The rows come from 6 hidden closed curves, with some noise, and rows from the same curve form a group. Each curve winds through 8 dimensions. The rows are also pushed far along 5 directions, which tell nothing about the answers.
(in the rows, 128 means zero)
Known rows, each followed by its group:
[ 93 146 100 118  95 126 136 138  93 104 152 114 116 144 130 144 122 130]  F
[ 93 171 117 129 116 120 128 140  85  94 150 120 108 173  92 157 157 110]  T
[119 126 107 146 139 126 114  97 155 128 134 140 143 139  96 129 134 128]  K
[137 144 160 134 147 122  76 110 135 137 120 143 137 127 130 114 101 119]  C
[ 69 153 129 109 129 108 120  91 116 108 158 114 151 124  91 170  84 100]  M
[100 126 137 122 134 107 109 115 132 133 141 126 149 134  79 156 104 137]  E
[134 172  84 166 120 161 120  99 160 126 155 123  85 174  96 129 144 107]  M
[197  52 106 103 116 132 149 138 137 136 101 122 159 101 174 119 140 159]  T
[120 119 151 170 140 127  98  89 199 100 135 192 160 124  74 118 152 102]  T
[ 22 179 112 158 147 107 104 119 131 106 183 152 110 169  47 134 150 144]  F
[ 84 128 142 122 156 122 116 124 138 109 131 122 143 106 114 106 121 134]  C
[213  81 182 127 125 132  84  90 181 151  76 113 182  83 161 113  59 123]  C
[ 95 140 109 174 127 144  70  85 179 114 155 142 120 151  84 100 123 134]  M
[128 153 103 159 136 142 139 122 143 120 120 136 131 137  98 128 154 113]  E
[ 27 130  93  87  96 136 166 125 112  90 177 117 128 134  73 134 102 106]  K
[109 171 110 120 149 130  93  99 125 137 161  97 127 127 109 135  70 124]  C
[ 89 137 137  75 106 107 150 140  63 116 132  85 139 109 154 182  81 114]  F
[ 56 122 111  96  87 135 158 119 133 100 168 135 120 131 106 140 101 101]  T
[139 100 142 135 117 140 126 117 178 110 102 155 146 125 120 107 138 112]  K
[101 137 153 174 133 106 105 153 104 128 119 135  96 166 112 128 188 162]  T
[120 115 133  93 138  88 144 132  88 125 145 129 174  92 142 156 107 143]  F
[129 144  94 111 105 168 157 137 128 169 158  99  81 150  98 118  88 118]  M
[119 137 142 121 139 137  90  98 156 168 160 110 110 113 129 116  52 137]  F
[113 170 128 176 120 152 128 140 135 123 113 127  72 167 124 120 172 114]  C
[158 123 119 131 123 146 130 126 119 154 108  95 106 124 169 116 116 131]  M
[219 111  84 125 132 158 161 122 147 140 113 129 160  87 157 120 129 112]  C
[154 163 121 105 124 135 159 161  78 150 138 120 114 135 123 135 116 112]  E
[ 93 140  69 128  89 160 146 114 157 105 177 139 109 148  97 129 117 111]  F
[ 50  97 125 115 111  95 112 115 124  98 154 149 174 121  85 144 111 146]  C
[188 181 130 166 149 153  96 139 111 174  84  81  70 185 137 101 141 136]  K
[141 170 107 141 131 155 145 154 102 186 141  98  61 150 139 108 117 144]  T
[101 131 118 212 131 152  95 123 185 116  87 145  96 172 102  82 197 149]  F
[179 150 173 142 154 129  76 152  99 144 100 111  87 155 154 113 153 136]  C
[128 108 129 142 114 132 136 138 145 110 132 171 125 127 138 127 169 126]  M
[ 59 115 125 164 140  98  79  94 160  68 152 158 165 131  87 130 164 151]  K
[165  94 117 140 122 166 161 137 178 138 121 163 100 126 143  93 174 116]  T
[105 194 156 149 167 113  81 100 119 152 138 115  87 157 132 152 114 115]  K
[ 88 132 143 124 135  86  89 120 103 108 144 121 151 136 113 158 119 156]  M
[100 113 126 107 111 118 163 146 123 113 137 142 134 127 119 149 140 127]  K
[159 130 147 155 156 119  74 122 135 120 100 136 142 142 118 127 157 137]  T
[140 146 170 127 166 116  75 135  91 148  95  83 136 116 130 126  94 139]  E
[118 149 109 142 134 136 117 138 126 102 133 132 121 146 114 112 156 132]  E
[132 148  92 160 130 159 151 123 171 151 135 139  76 168 118 105 161 130]  T
[ 83  81 100 116 125 125 145 139 129  82 136 136 162  97 118 116 158 148]  C
[123 142 127 168 128 165 101 113 177 128 150 166  98 135 104  84 137 111]  F
[153 164 141 199 145 136  65  90 175 134 104 142 140 141 112  88 122 129]  M
[165 125  78  98 121 151 167 134 116 162 149 105 139 108 121 126  84 127]  E
[148  82 125 134 146 150 119  88 199 125 120 140 158  82 137 102 116 119]  E
[154  80 123  93 119 119 159 125 125 106 114 133 192  74 148 162 119 113]  F
[ 31 126 156  93 140  84 145 122 111  71 167 161 166 110  82 155 137 105]  E
[101 134 120  95 108 122 153 136 109 105 170 139 125 146  93 148 127 111]  M
[ 81 139  94 120 108 122 135 128 102 131 160 112 136 126 103 157  93 140]  M
[116 137 120 128 127 109 123 123  99 120 115 110 124 144 151 153 140 133]  K
[ 52 116 118 134 123 112 134 116 163  96 166 165 154 130  60 133 138 136]  K
[140 107 168  96 133 105 112 133 111 112 120 109 163 104 138 117 101 139]  T
[171  82 179 156 138 129  73  96 212 125  88 156 143 128 143  84 136 140]  T
[142 154  87 128 115 141 140 125 105 146 130 100  82 180 135 151 142 121]  T
[127 169  84 122 131 167 121 102 139 148 157 116 114 114 135 105  65 103]  C
[107 125 133 133 119 104 103 141 104  77 130 139 138 155 115 133 174 143]  F
[152 100 141 159 135 107 121 152 113 129  90 139 141 134 141 117 185 167]  E
[ 88 152  75 108 114 129 178 158  71 118 152 100 119 146  85 166 143 125]  E
[142 138  49 169  92 175 149 109 184 106 171 169 103 161 101 101 171 116]  M
[144 131 129  71 124 125 168 140  90 143 146 128 166  85 126 143  68  98]  E
[167 154 123 128 118 143 159 159 101 121 105 107  90 165 150 120 171 115]  C
[154 111 116 123 107 142 128 157 109 118 122 110 105 147 143 114 155 145]  K
[107 121 153 154 141 108 106 128 128 114 101 129 113 150 150 110 175 151]  M
[ 91 121 133 142 123  93 141 155  98 105 118 135 135 142 126 148 181 160]  M
[206 128 133  96 138 157 137 140 110 182 112  87  95 124 172 106  93 122]  F
[161 105 120 171 154 155 110 103 192 129  98 146 149  93 145  72 145 132]  E
[138 128  72 142 106 162 141 126 143 125 147 124 104 160 107 110 150 129]  K
[126 129 104  84 119 153 148 111 126 176 167  94 115 102 129 141  37 114]  E
[ 58 202 127 170 132 142  77 118 143 143 185 130  63 187  45 130 109 129]  M
[128  80 134 132 119 117 136 131 130 113  83 136 171  97 157 111 142 143]  F
[149 104  99 107 106 147 152 123 123 144 125 109 152  98 130 151  86 114]  E
[191  98  87 150 107 163 148 135 153 122 120 159 119 141 132 125 189 116]  T
[101 150 147  91 122 107 115 115  95 105 150 112 145 125 122 151  83 105]  F
[156 114 185 124 159  89  96  91 136 163  84 125 174  96 158 150  82 127]  T
[ 72  86 169 102 133  92 117 149 109  89 128 124 143 124 113 139 153 155]  C
[139 127 107 139 122 148 119 120 150 151 152 146 130 114 111 130 101 127]  T
[118 106 105 127 112 135 158 159 123 101 130 166 155 117  98 122 164 125]  E
[126 184 129 133 123 130 147 156  76 135 114  99  97 162 120 138 137 114]  K
[ 76 119 166 145 137  60 129 165  54  90  69 123 172 123 142 166 191 163]  K
[117 132  56 130 109 152 183 124 137 106 162 162 140 116 106 144 155 100]  C
[119 161 138 116 122 116 130 159  80 114 139  80  77 193 104 144 160 139]  C
[126 183 107 137 146 163 102 114 137 171 149 107  87 155  97  90  79 120]  F
[124  89 123 137 114 101 143 149 110  93 102 138 160 101 177 145 177 161]  K
[172 102  91 128  79 169 150 113 162 130 123 149 134 110 163 120 108  99]  C
[ 82 137 149 161 127 122 111 125 145 133 127 154 146 116  90 122 113 132]  M
[132 147 194 139 173  99  76 121 138 143 111 137 126 132 133 133 125 137]  F
[131 186 126 153 138 142  98 128 101 153 119  82  92 140 151 112  97 135]  K

New rows. What belongs after each?
[ 90 151 101  76  93 126 195 176  29 129 157  74  85 129 160 191 118 115]  F
[186  95 110 103 110 122 138 124 120 149 115 115 157 112 166 162 100 139]  T
[155 156 138 156 118 148 140 168 112 153 115 131  83 158 125 101 155 133]  M
[187 144 120 123 123 148 165 158  99 179 103  86  78 142 184 119 129 137]  M
[129 130 170 106 134  99 101 141  74 102 128 105 163  93 145 138 102 132]  K
[128 137 107 111 138 163 127  97 170 148 174 134 105 132  93 104  90 101]  T
[173  78 128 128 116 146 152 115 169 112 119 174 167  67 170 123 135  98]  K
[ 50 133 167 160 151  82 103 115 131  76 108 151 132 157 114 143 199 134]  M
[157 159 151 140 148 117 114 151  93 123 110 121 120 145 128 139 161 126]  T
[160 149 172 125 130 123  93 118 131 144 107 118 118 152 139 121  98 116]  C
[116 151 172 142 170 115  47  98 151 114 102 110 139 146 109  95 108 131]  T
[ 94 152 119 132 134 127 121 150  87 141 119 100 103 152 121 117 131 148]  F
[166 126 101 112 114 165 142 104 166 167 150 133 118 113 134 140  72 100]  M
[ 98 163 102 163 107 152 155 155 135 136 156 157  72 169 101 117 167 129]  M
[162 112 100 138 120 167 172 124 174 133 144 162 109 129 116  96 163 105]  T
[113 181 146 129 130 132 115 136 113 139 123 103  80 184 101 127 121 112]  K
[100 111 134 133 132 115  85  79 181 124 148 139 137 149  90 125 106 138]  T
[ 89 134 164 138 142  92  87 146  97 119 136 112 121 150 102 122 140 173]  T
[121  95 145 136 133 111  65  81 172 110 133 146 185 101 110 137  90 134]  C
[ 98 117 119 128 136 142  99  71 198 119 130 146 179  93 102 102  62 106]  T
[109 161  83 110 103 145 176 130 114 137 148 109 112 140 121 127  97 110]  C
[139 186 138 151 158 132  53  94 150 152 149 109 111 155  97 118  77 133]  F
[138 179 156 166 144 147  86 136 116 155  90  94  76 158 142 119 125 121]  F
[136  92  78 120 111 173 186 116 177 126 145 181 165  75 113 101 118  90]  F
[151  92 129 142 122 128 135 155 118  85 102 140 126 125 169 126 212 140]  K
[166  67 149 105 128 122 117 124 139 148 116 125 160  70 179 118  90 151]  F
[159 113 130 105 122 122 166 134  85 140  88  95 143  94 196 159 118 114]  M
[ 38 172 172 133 160 103  68  86 135 106 172 135 120 127 101 145  94 108]  K
[120 187  92 132 129 156 151 139 102 153 177 113  52 171 112 140 142 110]  K
[ 91 126 136  99 112 134 145 114 132  95 147 135 144  98 134 135  96  89]  K
[ 72 178 115 188 128 117 104 140  99 102 130 112  86 194  84 144 198 150]  M
[159 118 120 120 106 162 167 135 155 160 138 149 131 102 126  98  89 111]  M
[ 84 141 159  96 130 111 128 117 131 130 158 137 140 131  80 128  77 112]  M
[ 68 130 144 134 129  95 103 146 102 104 150 120 125 151  89 127 146 170]  T
[212 105 167 132 155 129 105 102 161 155  98 127 154  89 168 114 104 122]  F
[131 157 189 149 151  96  75 118 108 121  95 123 160 130 114 125 113 123]  M
[176  69 136 105 127 141 112 110 160 115 110 154 182  66 171 108 103 115]  C
[146 103 138 118 133 115 105 105 149 140 120 117 132 143 137 129 118 147]  T
[ 85  80 144 154 138  92 152 159 125  60 103 183 173 119 103 130 244 147]  T
[ 83 121 158 164 130 125  83 110 186  86 121 160 127 145 101 103 157 130]  K
[141  89 155 145 135 110 118 103 163 133  96 150 165  91 160 130 126 134]  E
[140 190 162 127 143 143 103 130 109 196 134  82  84 144 114 114  47 124]  M
[125  96 127 129 122 113 109 106 137 127 119 131 194  82 126 140  84 143]  M
[ 21 142 149 136 143  74 119 134  97 110 141 136 157 132  70 158 133 154]  K
[158 148 184 156 145 111  43 111 142 149 124 111 109 163 114 112 105 156]  T
[121 127 147 133 129 134  95 102 151 127 144 147 139 107 123 134  95 109]  M
[106  71 132 109 112 105 184 120 143 106 129 177 176  91 129 161 152 111]  T
[ 88 161 142 166 138 115  96 123 126 144 139 140 124 135  94 138 115 140]  T
[165 145 122  99 112 137 155 169  82 156 119  82  77 153 180 136 122 142]  T
[140 152 108 111 109 138 165 172  66 131 144  80  73 167 120 151 158 130]  C
[188 165 116 166 124 142 119 132 114 151  99 111 114 142 157 109 131 132]  M
[ 96  74 163 130 115  88 119 127 122 100  93 128 187  93 138 160 130 149]  C
[109  95 173  95 143  86  74 104 122  93 133 131 184 101 123 155  99 132]  C
[141 112 138 109 125 150 122 116 160 139 117 123 137 100 153  97  76 118]  T
[157 110  86 116 118 154 165 104 156 162 122 122 119 127 152 121 111 115]  T
[127 124 138 139 128 117 137 122 128 144 115 129 121 124 157 141 132 134]  E
[175 108  90 175 118 162 117 113 190 140 138 168 125 143  93 102 158 135]  C
[143 131 146 142 144 124 135 125 134 157 119 130 118 129 132 115 134 134]  T
[ 82 112 130  77 110 127 167 102 146 132 176 158 157  81 112 167  58  82]  T
[125 122 107  97 101 156 160 130 147 140 185 147 115 121 100 123  88 109]  M
[163 145 178 130 144 123 116 154 104 157  99 111  68 164 166 129 158 132]  T
[145  91 127 125 106 143 144 135 159 108 110 145 134 114 156 114 144 122]  K
[199 103 115 101 123 125 170 141 110 167  93 126 167  84 185 135  99 134]  C
[109 132 151  94 114  98 117 137  83 133 157  97 122 141 121 153  90 147]  T
[112 135 156 155 159  85  85 121 120 104 119 135 147 149 105 147 172 153]  K
[167  95 127 141 141 137 122 118 161 139 112 125 123 120 152 117 152 142]  E
[145 157 114 142 130 146 124 120 115 147 122  88  81 155 149 137 134 121]  M
[124 172 131 167 146 136  85 128 127 130  96 109  96 170 126 109 148 136]  T
[129 103 170 142 121 108 103 119 154 112 103 152 141 136 137 139 147 130]  T
[178 125 166 126 145 118 116 138 105 135  81  84 145 111 152 128 121 135]  C
[182 108 173 145 146 125 107 138 136 137  92 150 122 130 151 128 170 125]  T
[119  93 133  97 121 133 146 109 146 155 124 115 159  85 131 115  58 124]  M
[ 91 156 160 131 162 104 108 100 140 124 148 130 131 133  90 148 117 113]  F
[ 22 138  72  78  97 109 191 126  74 108 180 107 111 158  98 187 124 114]  T
[153  96 153 119 142 129  77  72 185 167 115 123 187  74 126 108  18 130]  M
[ 96 137 168 147 145  93  80 104 140 111 129 164 156 132 100 159 131 123]  C
[ 95  90 123 110 137 132 148 124 156 108 148 164 157  95 102 117 138 119]  T
[134  76 121 104 116 109 139 121 133 123 120 125 147 129 144 142 137 148]  T
[ 88 160 162 153 139 111  96 138 124  74 132 131  95 196  75 126 203 124]  C
[140 102 122 159 127 132 118 139 140 130 104 132 134 104 164 108 149 162]  K
[173 154  84 145 124 169 132 126 139 127 136 132  96 142 146 116 149 107]  C
[183 124 187 123 130 112  96 136 118 133  85 111 125 153 154 126 130 132]  C
[ 64 131 135 155 127 103 105 150 110  81 135 129 112 156 115 131 190 166]  K
[ 62 153 119 148 135 106 127 169  71 108 133 136 109 158 104 132 185 157]  F
[199 164 119 161 130 171 113 135 147 189 100 102  71 172 125 106 118 126]  M
[ 94 102 141  95 114 110 135 134 111 123 154 141 163  91 116 164  90 128]  M
[139  92 122 101 100 128 166 165  80 127 113 109 134  88 187 158 130 136]  F
